The rows of a group lie close to one hidden flat surface of 8 dimensions, which passes through zero. Surfaces can cross.
(in the rows, 128 means zero)
Known rows, each followed by its group:
[129 137  78 118 123 105 136 130 164 124 140 117 117 152 109]	K41
[ 79 122 142  97 103 189 129 121  87 174 137 138 104 149 102]	K758
[110 136 162  88  78 194 146 125  91 118 161 145 156 156 122]	K932
[113  79  82 181 174 121 120  59  94  83 159 137 183 118 165]	K679
[122  96 128 106 148  94 128 114 163 115 167 114 143 128  99]	K679
[ 71  99 172  94 156 116 117  83 161 177 154  94 133 143  78]	K41
[199 166 168 168  87 110 141 175 115  90 116 126 133 130 135]	K932
[110 109  65 141 154 118 115 110 132 133 127 134 132 112 155]	K758
[161  95 106 134 103 144 112  90  79 104 167 157 136 130  94]	K758
[142 106 123 137 197 113 123  58 174 132 100  91 156 120 146]	K679
[ 71 159 111 130 110 156 163 170 123 151 116 112  87 189 123]	K41
[135 131 106 171 134 109 112 134 101 117 109 143 117 111 148]	K932
[123 164 157 134 144  92 118 142 107  87  94 159 136 101 135]	K932
[152 107  80 160 142 147  82  78 107 157  75 144 111 122 140]	K679
[209 175 160 124  75 117 139 189 141 106 110 127 116 129 117]	K932
[152 136 195  92 112 134 149 116 152 104 153 105 167 153 103]	K679
[142 125  97 115 117 158 167 193 111  76 150 159 127 124 169]	K679
[ 70 126 115 141  74 139  99 152 101 133 139 156 149 151 170]	K758
[152 171 175 137  84 151 140 184  94 124  99 144 112 122 141]	K41
[116 160 167 180 171  97 150 112 114 126 110  98 132 105 130]	K758
[ 88 138 125 101 144 152 149 139 151 159 113 111 108 139 134]	K41
[160 102 144 121 170 139 153 127 150  86 128 122 153 128 160]	K41
[ 68 146  93  85  78 153 107 106 106 188 148 140 108 128  95]	K932
[ 72 118 124 170 181 107 132 129 121 143 112 116 114 109 151]	K679
[160 132 170 133 114 139 148 119 106  85 148 128 156 138 123]	K758
[152 142 118 200 124 110 156 127 142 152 138  64 133 132 153]	K932
[116 125  90 116 107 151 132 158 128 142 126 139  92 167 114]	K41
[ 94 104 107  60 156 119 107  94 169 140 138 137 128 122  99]	K932
[152 150  78 144  74 136 103 177  94 141 104 167  77 126 126]	K41
[178 150 152 146 136  84 125 130 123  58 120 145 161 110 135]	K932
[168 136  87  72  88 118 104 162 177 157 119 139  79 132  82]	K41
[ 71  70 158 146 165 158 132  94  95 119 157 133 160 156 143]	K758
[128 149  75 147 120 156 139  55  50 139 151 140 120  92  86]	K758
[106  67  66  94 135 144 134 186 130 113 174 171  99 128 135]	K679
[113 139 140 132  59 137  82 111  78 173 134 155 104 147  77]	K679
[219  96  94 133 158  83 100 124 155 118 115 144  89 107  80]	K758

New rows, each followed by its group:
[149 149 144 108 134 117 126 152 161 149 103 116 109 104 125]	K41
[ 98 114 206 128 157 144 176 135 122  94 152 110 166 152 143]	K679
[ 96 166 180 124 127 104 134 120 138 173 119  97 108 121  82]	K758
[ 90 106 150 103 161 174 103 147 118 213  70 143  81  73 155]	K41
[121 106 136 148 124 185 128 160  58  94 107 185 116 141 164]	K932
[110 149  62 158  98 166 155 117 114 172 147  92 128 127 162]	K932
[ 74 142  72 107 131 185 164 141 131 145 127 119 110 159 153]	K41
[103  89 188 164 150 160 133 112  69 110 138 142 155 138 155]	K41
[162 144 120 127 175  92 142 131 181 114  99 104 135  88 154]	K41
[169 188 192 136  76 115 147 184 135 132 110 104 114 137 109]	K932
[171 137 147 152 105 156 100  73  96 141  84 130 141 147 126]	K679
[102 121 110 109 151 118 102  92 142 170 124 121 130  79 128]	K41
[168  82  39 113 120 174 134 135 153 151 146 122 104 140 147]	K932
[107 172 130 129 100 131 120 138  89 121 110 155 126 112 131]	K932
[106 106 134 129 126 196 118 147  70 158 100 166 102 108 167]	K41
[121 152 159  96  74 134 102 126 129 182 127 127 102 146  69]	K679
[108 113  62 114 123 137 106 162 153 140 113 147 117 128 177]	K758
[ 93 123  97 165 184 104 130 148 148 162  83 112  83 122 145]	K41
[ 97  73 135 187 163 165 119 115  64 122 116 151 125 146 162]	K679
[141 118 112 146 136 139 108 173 111 158  79 157  76 103 153]	K41
[135 115 178 139 160 133 139 161 136 142  96 120  93 136 122]	K758
[ 51 106  91 144 123 111 112  71 108 149 175 121 134 167  89]	K41
[143 187 147 119  74 119 119 164 112 130 106 145 109 119 108]	K932
[ 92 149  16 106  95 116 108 114 122 152 160 144 117  90 124]	K679
[159  81 104 153 137 156 131 138 116 117 132 140 121 144 153]	K932
[126 104 111  76 153 107 115  90 186 153 150 108 128 125  84]	K758
[ 98  98 137  61 162 144 156 115 182 133 164 105 143 141 118]	K679
[139 158 145  99  69 164 135 136  96 119 144 144 145 128 125]	K41
[123 122 131 188 149 129 124 177  95 128  82 147  93 124 167]	K758
[143 164 181 128  76 151 141 132  87 103 143 139 161 134 130]	K41
[139 119  96 106 110 116  93 117 117 116 136 164 123 118 108]	K932
[136 121 163 203  97 150 146 131  66 119 151 116 145 155 150]	K932
[ 98 151 144 188 183 100 138 137 121 150  82 105 102 105 151]	K758
[ 90 214 109 145  88 148 174 139  98 114 131 107 148 134 160]	K41
[ 76 188 131 171 131  88 120 105  78 110 108 139 150  88 145]	K932
[116  97 160 177 114 105  99 143  92 141 132 145  95 170  83]	K41
[ 64 133  82  97 149 158 144 107 135 164 132 115 124 117 148]	K679
[125 122 136 135 156 171 166 163 120 108 100 129 123 139 178]	K41
[108 134  62 151 116 134 121 130 132 195 120 108  90 119 137]	K932
[140 192  53 119 100  95 116 111 141 151 125 119 115  82 112]	K758
[168  93 185 130 189 127 128 106 142 101 112 124 168  76 168]	K41
[109 159 104 144 112 188 168 200  96 129  92 142  87 160 175]	K41
[103  87 120 182 160 108  90  87  82 138 129 147 138 100 140]	K41
[143 149 148 195 125 146 160 161  94 123 111 109 128 135 174]	K932
[123 169 170  89  83 124 130 176 149 168 116 119  90 138  86]	K679
[110  57 133 108 187 174 121  83 117 126 137 145 156 108 165]	K41
[193 177  93 156  95 102 103 151 123 132  77 141 103 102 134]	K679
